The rows come from 4 hidden closed curves, with some noise, and rows from the same curve form a group. Each curve winds through 8 dimensions. The rows are also pushed far along 5 directions, which tell nothing about the answers.
(in the rows, 128 means zero)
Known rows, each followed by its group:
[ 84 164  86 120 173 108 162 166 123 102 123 125  19 130 187 128  52 122
 101  59 111 130  48 114  39] -> K284
[ 83 134  60 103 140 168 136 160 121 130 144 122  72  59 157 133 108 114
  76  66 174  91 100 117  26] -> K275
[160 130 195 174  94 119 130 116 139 115 101 153 129 130 111 126 106  91
 138 127 122 126 130 116 192] -> K284
[140 140  98 220 204  95 115 103 159  74 150 177  63 180 151 171  91 158
 162 121  82  94  95 141 139] -> K666
[109 123 120 131 142 149 121 144 146 113 119 145  99 110 115 119 134 123
 128 114 133 118 133  81 127] -> K971
[145 136 130 151 136  69 124 100 143 100 129 101 103 182 171 123  86 142
  74 110 110 132  86  95 125] -> K971
[129 151 143  71 142  60 144 131 121 123  93  69  96 167 156  84  88 150
  57 105 117 195  53  83  81] -> K275
[115 107  98 124 116 134 124 130 129 124 127 121 141 154 144 135 138 150
 134 150 105 136 154 121 129] -> K971
[116 188 153  26  82 110 171 187  90 182  43 108 130  72  97 101 128 147
 122 118 188 210  84 149 118] -> K971
[107 141 100  84 131 117 114 117 144 140 148 112 152 165 158 135 129 172
 126 138  99 134 123 136  91] -> K666
[123 130  71  87 118 113 120 128 130 125 138  95 136 189 177 149  97 176
  90 171  72 148 128 164  87] -> K284
[106 111  93  83  72 149 172 153 102 153 113 131 129  58 106 134 164 124
  94 124 205 170 157 121 106] -> K275
[ 78 176  76  66 120 144 144 206 107 142 128 138  94 108 138 178 107 159
 176 177 105 168 157 181  82] -> K284
[151 129 149 139  94 111  84 125 139 134 145  92 174 143 141 127 138 142
 119 163 118 118 157 168 154] -> K666
[142 139 152 211 139 130 138 166 136 107 119 218  72  65  72 169 132 121
 231 117 144 121 156 154 200] -> K284
[107 143  55 124 134 144 127 148 133 109 168 149  97  97 156 156 148 143
 104 129 138 105 137 159  90] -> K971
[107 120 119 137 132 151  97 145 139 126 138 150 140  85 103 137 178 144
 178 165 124 133 170 152 125] -> K666
[ 64  83  53  96 139 178 143 128 122 143 165 113 137 119 150 138 151 130
 109 118 150 118 158 116  46] -> K284
[115 135 163 123 149 121 106 120 141 137 132 126 140 151 117 121 115 130
 158 140  95 141 122 136 112] -> K666
[147 133 183  95  99 105  98 156 139 141 109  87 151 160 106 103 116 143
 132 159 100 174 144 162 165] -> K971
[ 89 108  49 154 187 136 141 103 136 104 136 132  79 121 172 116 136 146
  85  59 164  87  74  66  60] -> K666
[ 86 114  67  59 107 117 162 136 108 137 122  80 113 104 169 113 134 137
  34 105 171 174 106  87  35] -> K275
[107 159 134  64  99 155 163 198 102 159  98 130 109  50  75 134 140 104
 133 131 201 167 157 132 132] -> K275
[ 93 129 102  89 122 171 129 156 136 148 147 143 130  52 102 109 186 126
 125  95 188 109 144 130 106] -> K971
[ 98 137 141 154 148 138 129 128 140 121 141 155 102  98 117 125 145  97
 151 103 159 114 125 110 117] -> K275
[133 136 145 117 131 107 157 137 135 127 104 141  96 120  94 117 124 129
 110  96 173 166 100 125 146] -> K275
[109 147  94 111 109 156 126 145 127 133 140 126 128 114 160 147 124 127
 119 128 134  94 134 140 105] -> K666
[124 100  98 197 140 125 112 101 140 101 156 137 119 134 140 162 136 127
 128 147 148 101 158 127 133] -> K275
[116 113  76 133 122 119 129 106 124 113 130 105 114 123 177 121 132 139
  57 111 144 121 104  99  76] -> K275
[121 124 118 114 120 142 132 155 116 132 121 110 125  83 117 107 159 119
 107 115 177 121 142 108 133] -> K284
[131 149 117 150 128 118 117 119 146 107 149 152 108 146 146 157 117 118
 117 157 107 126 129 159 127] -> K275
[115 118  27 116 146 157  89 124 138 117 166 114 121 165 180 190  84 184
 121 192  45 103 149 192  45] -> K275
[129 141 119  97 122 106 131 164 123 128 113 117  98 105 113 131 112 150
 117 135 132 166 132 122 114] -> K666
[130 144 145  70  74 130 133 133 122 154 107 115 170 128 132 118 132 132
 108 145 120 152 136 125 131] -> K284
[ 94  95 112 107 116 137 130  97 122 160 136  80 181 122 148  97 169 131
 104  87 193 110 125 102  92] -> K666
[128 135 142 153 135 154 134 121 146 129 115 167  94  86 110 124 102 100
 123  59 165  86  94 107 123] -> K275
[122 168 142 108 159  99 155 157 136 124  90 123  45 132 131 115  51 123
 101  57 142 151  45 123  92] -> K666
[ 89 126  83  57 127 112 132 137 135 139 169  68 131 147 166 107 139 153
  61  97 150 140 117 127  58] -> K971
[132 132 134 117 124 130 105 123 140 121 148 101 138 118 140 100 139 110
  82 117 139 102 126  98 114] -> K275
[ 99 161 107  87 133 132 124 148 127 129 119 105 115 157 169 118 109 131
 104 128 101 126  98 128  88] -> K284
[109 124 143  72 118 112 109 119 131 154 137  85 166 143 134 111 129 137
 116 149 111 165 130 122  79] -> K666
[127 147 168 114  95 109 106 133 126 154 141 108 183 140 121 142 143 133
 171 178 119 151 168 169 150] -> K666
[116 145 146  50  77 119 139 170 130 157 102 113 151 107  98 103 165 147
 115 140 163 194 150 131 144] -> K971
[144 137 123 125 122 115 122 148 126 126 126 109 106 112 126 133 106 133
  96 128 146 133 125 141 127] -> K275
[105 122  93 111 146 135 151 156 123 133 105 130 102 125 108 142 128 151
 137 132 167 157 131 130 120] -> K284
[161 129 173 172 157 111 127  94 133 110 127 146 121 129 122  99 131  99
 126  91 121  99  85 108 157] -> K666
[143 143 180  85  93  64 127 136 132 159  99  67 149 132 119  86 120 151
  91 100 172 186  97 131 135] -> K666
[133 109 113 133 141 105  94 111 137 113 182  85 148 202 171 145  99 147
 121 171  49 119 162 137 115] -> K971
[124 131 147 101  98 126 119 136 119 153 134 106 168 105 113 136 145 127
 140 160 147 143 170 115 133] -> K971
[ 97 135 126 155 148 156 107 171 142 128 129 170 101  91  87 159 143 135
 218 159 125 141 161 188 128] -> K666
[127 142 145 132 129 103 124 122 142 135 137 117 122 138 130 137 104 129
 127 118 142 136 109 159 117] -> K275
[107 143 100  85 125 148 116 142 135 139 111 132 136 119 124 127 150 161
 122 149 129 142 129 126 104] -> K971
[119 148 125 167 176 144 149 150 139 100 112 177  43 109 117 123 106 102
 138  73 146 109  78 132 128] -> K284
[100 139 106 107  99 120 146 120 140 126 149 131 113 111 163 129 135 118
  78  94 159 128 114 109  93] -> K971
[ 94 164  98  59 135 135 140 187 132 122 117 122  73 157 152 130  86 151
 116 139  75 173 104 168  81] -> K971
[123 132 133 102 155 138 140 153 110 134 121 115 109 117 110 117 111 120
 133 121 123 143 113 138 102] -> K666
[101 109 111 144  89 168 158 157 114 128 122 161 104  46 111 144 147  88
 132 105 186 118 163 101 127] -> K284
[100 109 150 166 101 140 133  85 144 133 142 134 138 104 155 107 136  71
  95  60 183  82 117  53 109] -> K284
[141  99 167 205 137 149 127  96 149 105 115 162 117 134 103 118 130  81
 134 106 151  93 127  93 179] -> K284
[108 140 123  97 146 140 121 159 138 124 122 132 106 136 124 124 117 141
 140 138  98 138 132 108 115] -> K971
[124 116 153  80  31 106 147 144  98 170 104  65 185 113 143 106 141 123
  98 135 172 171 160 131 141] -> K284
[136 145 142 154 173 117 139 141 144 110 116 180  78 117  96 123 128 138
 165  99 123 144  89 152 147] -> K275
[110 120 108 118  93 125 134 140 115 128 129  89 128 132 175 115 123 117
  80 113 142 127 121 142 101] -> K284
[109 131 125 129 128 106 139 111 155 132 120 136 111 109 124 108 145 137
  94  65 197 132  87  99 114] -> K971

New rows, each followed by its group:
[ 87  90  98 174 133 178 111 110 160 116 162 164 121 114 135 144 151 112
 147 114 132  84 163 108 105] -> K971
[ 88 112  71 114 126 150 101 128 135 127 154 122 139  98 149 134 172 151
 114 144 133 116 150 121  69] -> K666
[112 130  66 199 201 132 114 111 149  92 143 165  62 129 142 173 103 151
 145 114 126  82 103 114  92] -> K971
[107 112  91 133 145 137  86  90 150 120 140 111 154 177 159 143 124 165
 122 165  89 108 135 109  94] -> K971
[126 150 110  98 150 123 119 172 122 120 127 108 103 139 126 138 116 148
 130 164 107 146 137 155 123] -> K284
[ 97 123 102 196 160 184 125 140 147 101 156 206  85 120 131 168 130  99
 195 129  97  80 146 171 126] -> K284
[114 141 114  97 164 129 122 160 130 133 143 131 120 130  98 150 135 159
 174 162 112 152 154 152 122] -> K284
[128 160 111 143 176 121 117 156 132 117 107 155  81 119  99 161 108 161
 175 155 120 140 121 150 127] -> K971
[103 140 104  99 110 101 134 120 135 136 151 100 119 118 166 134 111 133
  78  94 160 135 111 115  69] -> K284
[152 105 148 140 117 116 132  84 142 125 142 109 140 139 152 106 107 101
  65  71 139  92 100  77 124] -> K666
[169 116 162 146 102 104 116 121 136 129 115 129 150 117  92 126 144 139
 128 144 150 137 155 107 191] -> K284
[121 115  95 127 157 122 101 121 147 103 171 112 127 170 144 142 140 153
 114 175  89 134 155 140 111] -> K275
[137 109 104 142 126 139  89 128 126 128 138  99 154 131 135 150 126 152
 140 178 104 107 169 140 120] -> K275
[176 110 202 120  77 108 102 120 131 132 135 107 190 128  84 107 160 109
 117 176 120 156 187 114 201] -> K275
[174 135 194 183 171  62 104 103 151 106 110 104  97 161 129  89  79 130
 113  70 120 117  56  99 151] -> K275
[111 136 113  94 111 109 138 113 128 133 135 107 148 154 149 129 147 135
  89 154 144 161 130 129 106] -> K275
[145 130 114 149 139 155 122 147 131 107 121 179  89  86 110 141 128 129
 146 130  96 117 126 142 131] -> K275
[120 112 115  97 102 158  94 144 129 144 174  97 177 107 118 135 167 125
 120 182 126 114 204 150 123] -> K275
[132 152 133 122  95 133 118 149 133 128 131 143 134 113 118 159 125 123
 141 177 126 132 167 149 150] -> K284
[ 86 129 126  44  75 121 155 140 118 177 159  84 168  69 130 104 171 115
  78  86 224 152 140 120  80] -> K971
[136  93 116 157 132 120 128 115 141 107 146 132 106 104 121 119 147 122
  88  98 157 125 132 105 123] -> K275
[107 164  94 120 168 169 161 175 121 126  76 182  49  78 101 144  91 132
 157  92 146 117  82 119 105] -> K275
[127 117 118 134 107 145 166 157 117 130  98 172  96  66  81 145 146 118
 137 124 181 161 144 125 148] -> K275
[101 140  96 102 168 130 120 138 138 112 152 119  80 138 152 140  88 132
 102 127  84 145  95 151  37] -> K666
[ 80 152 139  87  94 141 164 165 112 157 112 123 113  59 125 110 141  89
 114  76 210 139 117  95  98] -> K284
[136 154 176 131 109 120 175 172 113 126  64 161  66  66  89 108 101  88
 131  68 181 157  91  86 160] -> K284
[148 141 146 120 119 134 146 128 140 131 100 169 101  91 106 110 114 118
 107  76 143 129  80 128 131] -> K275
[148 143 127 159 177 114 120 140 121 106 123 142  98 126 119 124 135 139
 152 131 111 120 105 150 145] -> K666
[127  90 151 145 104 133 101 106 142 128 180 109 175 118 109 128 172 101
 118 159 145 122 203 101 147] -> K275
[119 117 133 155 158 142 128 139 127 134 116 149 119 107  88 134 137 135
 184 117 155 123 136 131 147] -> K275
[119 169 105  90 151 119 160 143 134 129  90 118  63 116 143 108  77 132
  59  47 183 126  40 102  78] -> K275
[137 141 128 114 164 108 123 166 130 124 124 109  92 133  97 132 100 149
 136 134 131 153 129 140 131] -> K275
[128  73  92 130  80 125  79  83 127 134 185  70 223 153 170 143 183 149
  92 208 109 119 210 147 111] -> K275
[117  91  91 190 167 155  56  88 169 103 183 125 148 180 160 154 131 153
 152 168  63  69 159 170 100] -> K666
[177 123 151 147 128 113 115 143 134 113 112 140 112 127  82 138 113 145
 140 156 108 148 147 149 181] -> K275
[121  91 155 131  61 165 118  80 137 150 151 120 190  63 136  95 179  62
  68  84 194  75 151  60 113] -> K275
[116 148 135  69 110  73 136 102 129 137 124  68 147 187 167 106 119 138
  46 133 146 179  92 102  92] -> K275
[103 175 160  66 138  86 142 154 122 146 112  95 111 144 129 107 108 126
 111 118 142 186  88 128  95] -> K275
[125 131 118 112 141 154 121 158 134 127 133 130 112  90 109 123 140 119
 118 125 145 111 144 116 126] -> K275
[165 124 188 197 132 136 126 115 138 135  84 182 128  79  72 109 143 118
 195  81 157 103 105 137 201] -> K275
[131 114 176 126  67 135 120 140 134 165 133 143 191 107  80 139 178 130
 197 171 146 166 199 206 185] -> K971
[101  92  89 192 148 160 122 108 137 104 148 142 112  85 141 126 170  96
 107  93 185  70 142  52 113] -> K275
[121 115 136 136 120 134 146 122 142 122 133 162 106 101 110 127 138 104
 112 103 156 145 124 106 118] -> K275
[133 121 122 136 115 100 116 102 163 111 145 125 133 155 149 112 150 151
  87 109 134 126 118 122 143] -> K971
[128  89 123 102  84 114 127  88 123 159 124  70 187 146 140 117 133 143
  78 127 170 141 144  94 107] -> K275
[129  80  70 236 149 151 100  77 149  78 156 166 110 123 165 155 144 127
 120 131 114  59 145 103 119] -> K275
[146 126 138 111 113 127 129 172 110 140 109 139 119  77  84 136 129 149
 166 146 119 175 148 185 135] -> K275
[144 108 121 162 122 176 114 160 129 129 129 171 117  46  85 144 137 120
 171 120 141  92 165 159 145] -> K275
[118  87  87 146 118 157 119 116 129 136 141 132 150 124 118 168 133 147
 149 164 143 122 183 137 121] -> K275
[158 121 139 156 113 150 107 142 132 116 133 172 128  89  98 144 142 128
 166 165  86 122 163 167 158] -> K275
[121 128 109  97 162 125  96 157 125 132 139 100 137 173 109 160 105 177
 180 214  59 158 173 166 116] -> K275
[101 139  95  61 120 116 173 143 122 144 115 109  97 111 127 117 125 134
  59  86 197 174  92 123  78] -> K275
[135 158 140 138 203 109 124 110 156  98 101 144  72 189 133 106  79 140
 112  89  94 122  45  88 124] -> K284
[121  92 130 182 151 151 127 134 142 122 103 168  95  62  79 107 163 124
 151  75 186 110 124  88 149] -> K666
[ 96  82 110 131  99 152 133  91 126 139 138 107 161 102 139 116 163 102
  85 108 188 105 155  43  99] -> K275
[116 107  57 165 143 167 146 108 134 110 110 174  90  93 145 138 135 136
 105  83 156  86  97 104  94] -> K275
[152 166 198  91 101  65 150 165 118 149  81  99 114 155  98 123  83 134
 136 138 137 213 108 169 169] -> K284
[102 141 135 100 128 111 121 120 138 138 149  83 119 119 160 104 109 101
  69  85 159 118  96  96  66] -> K275
[138 106 152 170 102 132  74  87 145 120 184 116 192 135 149 129 174 107
 129 170 102  90 179 136 145] -> K275
[113 125 106 196 197 141 101 116 165 102 181 178  88 133 117 171 124 135
 188 123 110  78 140 150 118] -> K971
[157 101 154 159 108  84 124  66 153 125 138 123 160 139 133  97 150 137
  90  77 163 109 106  78 161] -> K666
[145 143 127 149 122 117 129 126 129 120  99 141 103 122 138 140  86 134
 117 121 123 128  97 131 122] -> K275
[121 116 128 139 127 141 102 125 134 123 154 136 135 121 130 139 130 124
 149 159  83 122 157 135 106] -> K275
[130 113 172 138 112 116 126 132 117 146 112 112 157 109  90 120 145 117
 160 140 162 151 161  96 163] -> K275
